The same things were measured in two ways. Each way mixes the same 10 hidden numbers, adds some noise and spreads widely along 6 directions of its own, which tell nothing about the thing.
Some things both ways: the first way, then the second way.
[ -5  -7 -13  13  10   5  -7  -9   5   6  -1  -9   9  -3   5  -7 -10   6
   1  29  -4   9   8]
[  4   9  -1  -5  -3  21   9  14  -4  -2  -3   0 -13   6   6   3  19   5
 -10   3  -6 -19   4  -4  -9   6 -11]

[  3  14  12  13  -3  14  -2   2   8  -6   2  17   3   2  -9  13  -2  -8
  11  -8   8  -8 -10]
[  8   0  10  15   2   5  -1 -15   2  12  -2  -5  -2   9  -4  -5 -11  -8
   0 -10   9  -9   9   5   1  -1  -4]

[  5  -7 -14   3   2  -3  -4  -4  -2  -3  -4  -8  10   2 -13  -5   3  -1
  -4   6 -12   2   0]
[  5  10   9  -4   5  13  -4  15   2  -1   0   2  -9   5   6  -7   4   9
  -9  -3  -1 -12   3  -3 -11   5 -16]

[  8   7  19 -11 -12 -17   7  -1  -8  -1   4   7   5  -8   7   0  -2   3
   0 -14   9   8   0]
[  1   2 -10   6   6   3  -4  -4  -4  -3  -8  -6  -7  11  20   0   6  20
   8   1   2  -1   8   9   1  -5   4]

[ 19  29  22  -6 -13 -13   6  -3  -2  -4  10  -5   9  20  20  12 -23  -5
  -2 -17   4 -15   5]
[ 13  12   4  15   4  -2   1  -1 -12 -24  12 -13  -6  12   8   2  -6   8
   9  -9  13   6   9  15   6 -14   6]

[-9  1 -3  4 -5  3 -4  7  6  9  1 -1  1 -2  1 -2 -6  3  7 17  0  3 11]
[  9  10   1   2 -15   7 -11   2  17  -2   6   4 -14   8  10  -5  -3  18
   4  -4  18  -7  -3  -2   2   4 -19]

[ -1 -12  13  -1 -23  -6  -6   5  -8   5  -8  -8  13  -3  22  -7  -5  -2
 -11  23   3 -10  -5]
[  6  11  -8 -14   1  15 -13  24   1 -21   3   5   3  -7   9   7   8  15
  11  14   8   6   6 -14   7  -5  -3]

[ -3   1   7   1 -20   3  -6  13  -3  -2   6   9   6  -2  12   3 -13  -8
   2   9  11 -12   8]
[ -3  -8  -9  -4  -5  -5   1  -2 -13 -12   3  -8   0  -3  -4  13 -10  -9
   8   1   0   2  -4  12   7 -11  12]

[-10  -7  -4   8   4  -6  -9  -5   5  -8   4  10  -7   3 -13 -11   3  -1
   1  -6  10   0  16]
[  4   6  -2  -2  -5   0   3  -3   0 -14  -1   2  -5   0   3   1  -6   2
   1  -4   9  -4   1   5   6   2  -2]

[-17  -6  -5   2  -1  -7  -2  -4  14   1  -6  -3   8   3   6 -17 -11   5
  -3  11  12   8  16]
[ -2  17 -10  -5  -3  11   5  22   5 -27  10 -14  -1 -12   5  17  11  -2
 -12   6 -14   4  -1   1  -5  -1   2]

[ 21  -2   7  -1   0  -2   5  -4 -13  -3   5   0  -1  -2  -9  -8   3 -11
   7   4  -6   1   3]
[ -6   5  12  -1   4   4  -4  -3   9  15   7   7  -8   2 -11  -4   3  -2
  -9  -7 -12  -7  -1  -3 -18   5 -17]

[-15   2  -3  13  14  -1  -3 -12  14  -2  -6  -1   1   7   3  -4  -1  11
  -3   2   8   4   4]
[ -2   4 -19  -3  10   2  -7   6  -9  -8  -4  -3  11  -8  16   4  12  11
  -4  14  -4   3   0  -3  12   3   6]

[ -3  12  13   2  -3  -4   0   2   2  10  12   3   5   0   8  -1 -13   2
   5  21  10   3  12]
[-19  -5 -10  -7   0 -11  -9   5   1  15   9   1   8  -8  -3  -2   6  -1
  -3   2 -13   2 -17  -1  -3   0   3]

[ -6   6  -6  13  14  11  -4  -8  13  -6  -1  10  -2  10 -11   2   7   4
  -6 -14   1  -5  -2]
[ -4  -6  -2   0   4  -4  -1   4  -5   1   4   5  15  -7 -13  -8  -4 -15
   8  -3   9   4   2  -4   7 -11   8]

[  5   0   7  -9   7 -10  11  -4  -8   0   1  -2   0  -1   6   0   5   2
  -6  -9   4   5  -5]
[ -2  15   3  11   0  -6   8   0   3 -15  11  -2  -8   7   7   7   6   4
  -5  -7  -2  12   6   1  -7  -7 -10]

[ -8 -27  -6 -18  -4  -5   4   7  -8   2 -13  -7   7  -8  14  -6  10   1
 -20   1   3   1 -14]
[  1   9  -1   1   2   1  12  -4   4 -28   3  -3  -1  -2  -3   4   0  -4
   9  -6   4   8  13  11   0 -10   6]

[ 15  21  21  -8  -5  -9   9  -1  -1  -3   9   8   1  11  -3   8  -1  -5
  -1 -21   8  -4  -3]
[ -4   8   0  14  17 -13   1  -2 -13  -3  13 -16   7   5   7  -3   2  -1
 -13  -6 -13   3  -6  16  -3  -1  10]

[-18   4 -10  16  17   2  -4 -10  16  -7  -7   1   7   6   0   4  -3  10
   0  -1   5   3   3]
[-14   0 -16 -22  -2   9   6  23  -2  -3  -4   6  16 -20  -4  10  15 -15
  -7  16 -12  -1  -5 -19   2   5   4]

[-15  -7   6   5  -6  -8  -9   4   3   0   5   8   3  -2   8  -5  -7   1
  -2  12  18  -1  13]
[ -7  -7  -6 -13  -7  -7 -14   0  20   5   4  12  -7  -3   3 -13  -7  10
  -3  -3   2  -6 -17   4  -1   6 -20]

[ -3   0  -4  -6  -9   6   2  13   0   8  -5   1   6  -7 -11   5   9   0
  -1   3  -8   2 -16]
[ -1  15   3  -1  -8   6  -7  20  15  -2   4   5   4  -3   3   0   0   3
   8   0  13   8   5 -22  -3  -5  -7]

[  4   1  -2  -6   0   2   8   3  -1  -6 -13   1   0  -4  -1  11  10   2
  -1 -18  -9   0 -17]
[ -4  -6 -11   6  14  -7  -5  -7 -19   5   2 -13   2   4  15   7   3   6
 -10   7 -17   1  -8  14   4  -1   1]

[-12  -6   3   4   5  -3  -5  -4   9  -1   0  15 -16  -5 -10 -10  10   7
   2  -9  15   9   9]
[ -4  -5  -8  13  -7 -22  -9 -33   7  -1   0  11  -1  -4  -3 -16 -16  11
  14 -16  25   6  -1  15  18  -5   5]

[-11   4  -4 -12  -4   6  11  11   9  15 -15 -15  17  -2  15  17  -5   7
  -5   9  -4   6 -24]
[ -8   4  -3  10  11  -1   8  -5 -12   6   1 -19  10  -1   2   4   6  -9
  -7  -3 -16  -1   1  11  -2   1  18]

[  6  13  10  -5  10 -11   9 -12  12  -8  -9   2 -10  12   0   1   3   8
  -3 -27   5   6   4]
[-12   7 -19  -6   5  -7  -4   2 -11  -9   3   2  19 -16  -2   5  16   2
   4   8  -5   6  -3  -6   9   2  27]

[-3 13 12 10  5  6 -1 -7 12 -2  5 18  0  3 -8 -5  0  1  2 -3 13  3  6]
[ 10  15  -4  14   5  13   8   8 -10 -13   2 -20   1  12  14  13  12   1
   1   4   0   0  15   0   0  -7  11]

[  2  11   2   1  -8  -6  -3   4  -4   6  11  -4   9   3   5   4 -11   2
  -2   8  -4  -5   6]
[ -4  -9   5  -9  -1   2  -1  13  -7  13   4  -1  -3   8  -1  -7  -2  -5
  -1  -2  -2 -11 -11   2  -6  -4  -8]

[  2  -3  12   1  -1  -9   1  -7   3  -3 -10   4   2  -5  -2  -8   6   5
  -2  -7   4   9  -1]
[-19  -5 -23   2  13 -23 -21  -1  -3  -9  13   3  21 -29   5 -13   0  18
   3   3   0  27 -15  12  21 -12  11]

Other things, the second way, with their names:
(358): [  5  -2  12  -1   2   8  12 -13 -17   6  -2  -5  -2  12 -12   3  -3 -17
   5  -6  -1 -18   5   9  -1   4   9]
(346): [ -1   0  17  18  -1  -1   8 -12  -6  11  10  -4  -8   8 -13 -22  -5  -3
   3 -25  13  -8   2  19  -3 -10   0]
(166): [ 2 -3  3  0  3 -1 -3 -3 -5  9 10  0 -4 13  2 -6  3  4  3 -2  1 -8 -7  7
  0  1 -8]
(304): [ -8 -19  -3  -5   8   4  10  -4 -20  19   0  -1   8   5 -18  -7  11 -22
   5   0 -10 -16  -1   7  -3  -8  15]
(501): [  1   8  -8   4   8   4  18  -3 -19 -13  -4 -13   5   6   8   4  14  -4
  -1   0  -4  -8   7  12   4   3  21]
(631): [ -4   4   4   8  -4  -5  -5  -7   5  -7   7   2 -11  -3  -2   6 -11   5
  -1  -8   3  12   3   4  -2 -10 -16]
(372): [  8  -2   4  -2  -2   7   2 -14  -3  19  -4  -4  -6  22   3   3   0  -5
   0   0  -3 -24  -2   4  -4  15  -4]
(428): [ -5   4 -10 -10  -7   5  -8  18   3   2   5   6  14  -9  -5  -3  11  -3
  10   7   8  -2  -4 -18   4  -1  11]
(600): [  3   5   0  13  10   7  31  -6 -38 -17  -2 -24   0   9   5  29   5 -20
 -10   3 -14   4  13  14   6  -8  10]
(75): [  6  -1  -2   9  13  -2 -18  -4  -3   9   2  -3  -1   8  21 -16  -4  25
   1   0   8  -1  -5  12  11   1 -11]
(332): [ -3  -7  -5   7  11  -5   3  -4 -13   0  -1  -4   2  10   1 -10   6   1
  10  -6   2  -1   7  11   0 -14  12]
(443): [-12  -2   4  17  -4 -23   3  -3 -12   0  25 -10   4  -8  -5   3 -17 -12
 -15 -12   2  21 -20  12  11 -14 -11]
(496): [ -7  -4  16   2   2  -7   5 -12  -5  10   3  -1  -6  -1 -13  -7 -19 -16
 -17 -17  -7 -10  -9  14  -7   6 -12]
(431): [ -3  -3   9  11  -5 -14  15  -7 -14  -1  18  -7  -2   8 -13  -4  -8 -20
  -6 -17   4  -3 -10  16   0  -9   1]
(250): [ -7   5   6  -3  -5  -1  -9  16  22   7  16  16  -2  -9 -10 -23   3   2
  -7 -10   9  -1  -9 -10  -8  -3 -23]
(580): [-11   0  -8   7   9 -22   9   8 -21 -20  20 -12  20 -14  -1  -1  -5 -15
  -8  -3  -1  21 -14  14  18 -14  14]
(503): [ -9   0 -16   8  10  -9  -7   6 -16  -3   4  -8   5  -8  15  -2   5  11
 -13   3  -7   6  -8   8   8  -6   5]
(117): [  1   5  18  16  -7  -4  25 -16  -6 -13   6   3 -19   9 -16  -7  -7 -11
  -2 -28  12  -4  11  17  -8 -12 -10]
(508): [  5   8   0   9  -1   9  13 -11 -14  -2  -9  -3 -13   8   7   7   8   2
 -11  -4  -1 -16   9   5  -2   8  -3]
(95): [ -4  -7  -9  -1  15  -3 -14 -12   3   7  -7   0  -2  -5   3  -5  -4   6
 -12   1 -16  -8  -1  11  -5   6  -4]
(459): [ -3  -3 -15  -3   2  -4  -2   1 -20  -8  -1   5   9  -2   1   8   8   0
  13   8   5   5   4  -7  12  -9  16]
(133): [  4   7   2   8  -3  13   6   9 -14  -3   9 -15  -5   5  -3   9  10  -5
   0  -2  -3  -7   4   4  -5  -8   8]
(356): [-10  -5   3   8  18  -9   2  -1 -18  -4   7  -8  12  -9 -13  -9  -6 -12
   1 -10  -7   9   3  15   1 -17  18]
(40): [  1   9   0  -2   2   0  -9  14  -3  -2  -2   2   1   5  15   5  -3   8
  -3   4   2   2   1 -14  -2   1  -9]
(130): [  8   8   6   8   4  15  16  -2 -14 -16   1 -16  -8   9  -1   8   6  -5
   3  -6  -1  -7  15  15  -3  -8  10]
(22): [ -5   9  -2 -18   1  11   6  35  -2   6   8   1  15  -1   2   7  20 -17
 -12  14 -12  -8  -9 -25  -8  10  -5]
(118): [  2  14  -1 -12  -6   9  -9  16  33  -7   2  21  -6   1   4 -15  12  16
   8  -1  14  -4   6 -18 -10   3 -19]
(553): [ -2  11  -8  16   0  -7   1  -5 -11 -27   8 -11  -1  -6   5   6   1  13
  12  -8  10  18  10  13  10 -19  19]
(586): [  2  12  -9   1   9  15   8  15  -7 -16  -1 -17   1  -2   6  10  15  -4
 -12   5 -16 -10   8   3  -9   1  13]
(287): [ -5 -15 -11 -35  -5  20 -12   0  13  22 -28  27   7   1  -6   0  11   0
  30  18   4 -18  10 -28  -1  10   3]
(362): [-10  -6  -7   0   4  -8  -6 -11   0  -3   0   9   0  -5  -6  -6   0   7
  13  -4   2   8   4   6   2 -11   5]
(310): [ -1   6   3   4  -5   0  17  12  -1 -13  17  -3 -12   0   1  -3   7  -5
 -22  -7  -2  -2 -10   9  -3  -3 -24]
(349): [ 17  12 -10  -1   1  17   1   4   4 -17  -3   4  -4   1  10   7  11   4
  -9  11   6 -10  10  -8   6   9 -13]
(185): [ -5   8   7  10  -5  -4   6  -6  -1  -8  15  -1 -11  -4 -10   7  -3  -4
 -10 -12  -4   6  -2   8  -5  -6 -12]
(609): [  0   1  -5  -5   2   7   0 -11  -1   5 -10  -6 -12  14  11  10   8  10
   1   3 -16 -16   3   9 -11  11   4]
(157): [ -6   6  -2 -11  -1   2 -17   9   4   4   3   5  -1  -2   2  -8   4  16
   9  -1   1  -6  -6  -4  -5   4   5]
(70): [-11   4  -8  -4  -1  -5  15  17  -8 -12  17   3  13 -14  -7  -2  15 -14
  -8   1  -1   9 -10  -3   7  -6   0]
(42): [ 10   5  -2   5   8  18   2  13  -6  -1   2 -20  -5  12   9   7  10  -5
 -11   4 -14 -17   5   5 -11   0   1]
(216): [  2  -7   7  -8   3  15  -3  -5   3  22 -12  10 -12  17  -3  -2   6   2
   7   2  -5 -20  10  -8 -16   4 -14]
(407): [ -1  -5  -5 -10   7   4   2 -18  -5  11 -13   3   2   7  -1   8   5  -7
   2   7 -14 -15   4   2  -3  14   5]
(583): [-11  -5   5 -21 -15   1 -12   9  31   8   5  24  -6  -4 -15  -9  -5  -1
  15  -3   8   1  -6 -15 -11  -5 -23]
(398): [  3  10   6  -8 -10   4   5  20   8  -2  23   4 -10  11   6   3  12   0
 -13   2  -2  -5 -17  -7  -8   7 -32]
(374): [ -1   2  -5 -10   0   8  -1  19  -9  -5  -2   6  -5   1   9  -2   9  10
  -1   4   2  -7  -1  -7  -2  -2  -7]
(485): [ -1   3  10   2  -9  -8   0  -4   0 -12  16   2  -6  -4 -13   1 -16  -7
   4 -13  11   8  -5   8   3 -10  -8]
(291): [  3   3  -3   0  15   3  -2 -10   2  -4 -11  -4   6   6   9  -1   0   3
   8   2  -3  -2  12   5   1   2   9]
(207): [  0  -2   5   4   7   3   7   8 -10   0   6  -4  -6   5  -3  -6   2  -7
 -11  -7  -5  -7   1   7  -8  -7  -9]
(240): [ -3   5   5  -9 -12  10  -5  17   9  12   8   4  -6   1  -8   6   3  -9
  -9   1  -5 -12  -9 -17 -14   6 -17]
(507): [  7   0   6  -1   4  10   2  -8  -1   5  -1  -3  -5  10   2 -11   1   2
   1  -5   3 -17   0  13   1   7  -5]
(92): [ -4  10 -16  -8   2   1 -14   8  21  -5  -9  12  16 -10   9  -8   7  12
  13   9  11   6   8 -19   5   3   8]
(4): [ -1   3   5 -12   0  11 -13  12  13  12  -6   8  -6   1   4   3  -3   2
 -10   6  -7  -9  -2 -17 -12  10 -25]
(105): [  4   4  -1 -12 -12  18   1   7  14  -2  -6  15 -11   1  -7  -2   9   0
   6   0  10 -16   9 -14  -8   3 -12]
(320): [-20   6 -16   4  -7 -18  13   7 -16 -23  11  -4  20 -28  -5  13   2 -12
  -3  -1   3  28  -7  -2  19 -14  19]
(178): [-12 -14   2 -15 -15  -4  -2  -2  11   8   3   8  -5  -4 -20   0 -13 -15
   9  -7   0  -6 -10   3  -6  -5  -6]
(327): [ 13  -1  -2  23   0   0   2 -30 -26  -3  -3 -11  -5  11   2   7 -10   2
  10  -7  17  -5  11  17  19  -6  15]
(424): [  0  -3 -10   4  10  -8  -1  -6 -18  -5   2 -11  -3  10  10   4   3   5
  -2   1 -10  -6  -2  17  -1  -2  12]

Some of these things the first way, each followed by its name:
[  7  -7 -13  -6  10   5   6  -2  -3  -2  -5  -6   8  -2   4   3   3   1
  -7  -2 -10   2  -4]
(362)
[-3 -8  6  9 -8  8 -8  7 -3  6 -1  6 11 -9 -3  2  5 -3  0 25 -2 -2 -8]
(75)
[  1   3 -19   9  17   7   3 -10  10  -7  -9 -11   4   9  -2   1  -5   0
   7   2 -11   3   7]
(185)
[  6 -13  -5  -7  -1   6   1   2  -9   4  -4   2 -15  -9  -6  -7  19   3
  -9  -7  -9   2  -9]
(459)
[ -5  10  26   9 -10 -19  -4 -16   6   0   5  13  -3   0   2 -14  -8  11
   1  -7  24  13   8]
(503)
[ -3  14  14  -1   7 -12   5  -9  10  -1   0   1   6  10  15   9 -10   9
  -5 -10  14   3   2]
(501)
[  2   3   4   4  -9   7  -2   0   2   5  -3  -2 -13  -3   2  -2  -1   1
  10  -1  -2  -1  -3]
(327)
[-14  -4 -24   4  21  14  -2   7   8   3   0  -1  -9   3 -13  -2  13   2
   0   7 -10  -3  10]
(372)
[ -7 -23  -4   2  -3  10   0   5 -10  -2 -15   2   3 -17   1   3  16  -1
  -2   4  -4  -2 -25]
(600)
[-4 -9 -1  6  0  5 -5 -4  2  2 -1  3  1 -5  7 -5 -4  2 -2 11  6  3  3]
(105)
[ -3  14   1  -8   9  -9  11  -3   7   0  -9  -5  -6   9  -7   8  15  12
  -8 -30  -7   1 -13]
(22)
[  1 -10   3  -4  -3   3  -4   4  -2  -6   3  22  -5  -2  -9  -7  10  -5
 -11  -3  10  -2   4]
(424)
[-4 -3 -2 11  7  4 -5 -5  2  3  2 -2  7 -4 10  6 -9  6  1 13  3  4 -2]
(310)
[ -5   0   5  10   9  -4  -5 -17   4  -2   4  -3 -15   8   5 -16  -4   4
   3  -8  13   0  10]
(349)
[-14 -11   0  -1   8  -4  -4 -11   3   8   3   7  -1  -2   4 -20   7  16
 -23   8  13  11   5]
(332)
[ -1  -3  16  -5  -4  -4   5   5  -7  -6   0   4   3   2  19  12   0  -8
  -4  -2  14 -12  -9]
(407)
[ 16  -8 -12 -13 -14  12   4  10 -11  18  -2 -10  -5 -18 -13 -12   7  -1
   6  14 -24  10  -4]
(133)
[ -4  -3  21   2 -13 -11  -3  -1  13 -13 -17  20   9   4   1  -2   4   1
 -13   1  15   1   2]
(157)
[ 23  14   1 -14 -16   8   7  11 -10  10  13  -3   0  -6  -6   3  -7 -10
   8  -9  -9  -2  -4]
(42)
[11  6 24  6 -4 -1 -2 -1 -6 -5  7 16 -3 -1  2  2  4 -6  1  1  6 -8  5]
(166)
[-5 -8 13 -1 -8 -8 -3  1 -2  2 -6  1  4 -4  8 -3  2  1 -4  5  7  0 -3]
(507)
[ 11 -10  15  -7 -27 -10  -3   8 -16   0   2   2  -6  -7   1 -10   3 -11
   3   1   2  -7   2]
(485)
[ -7   5  -4   4  18  -1   3  -4   8 -13  -1   6  10  13  -4   7   3  -2
  -8 -14   8  -7   1]
(291)
[ -9   6  11   4 -17  -2  -4   7  -7  20   8 -11  -3  -6   8  -2  -9   2
  13  21   3   0  -3]
(443)
[ 13   3  -7  -7  10  -8   7   3 -17  -3  14  -5  -6  -4  -9  -3   7  -4
   6 -14 -15  -5  15]
(287)
[  5  12   0   9  12  -5   0  -8   5 -15   3   4  -5  15 -10   0   2  -3
   3 -17  -1  -9  15]
(358)
[ 11   4  11  11  -4   5  -5  -2  -1  -9   6  12  14   0   2   2 -11 -11
   6  11   6  -6   9]
(130)
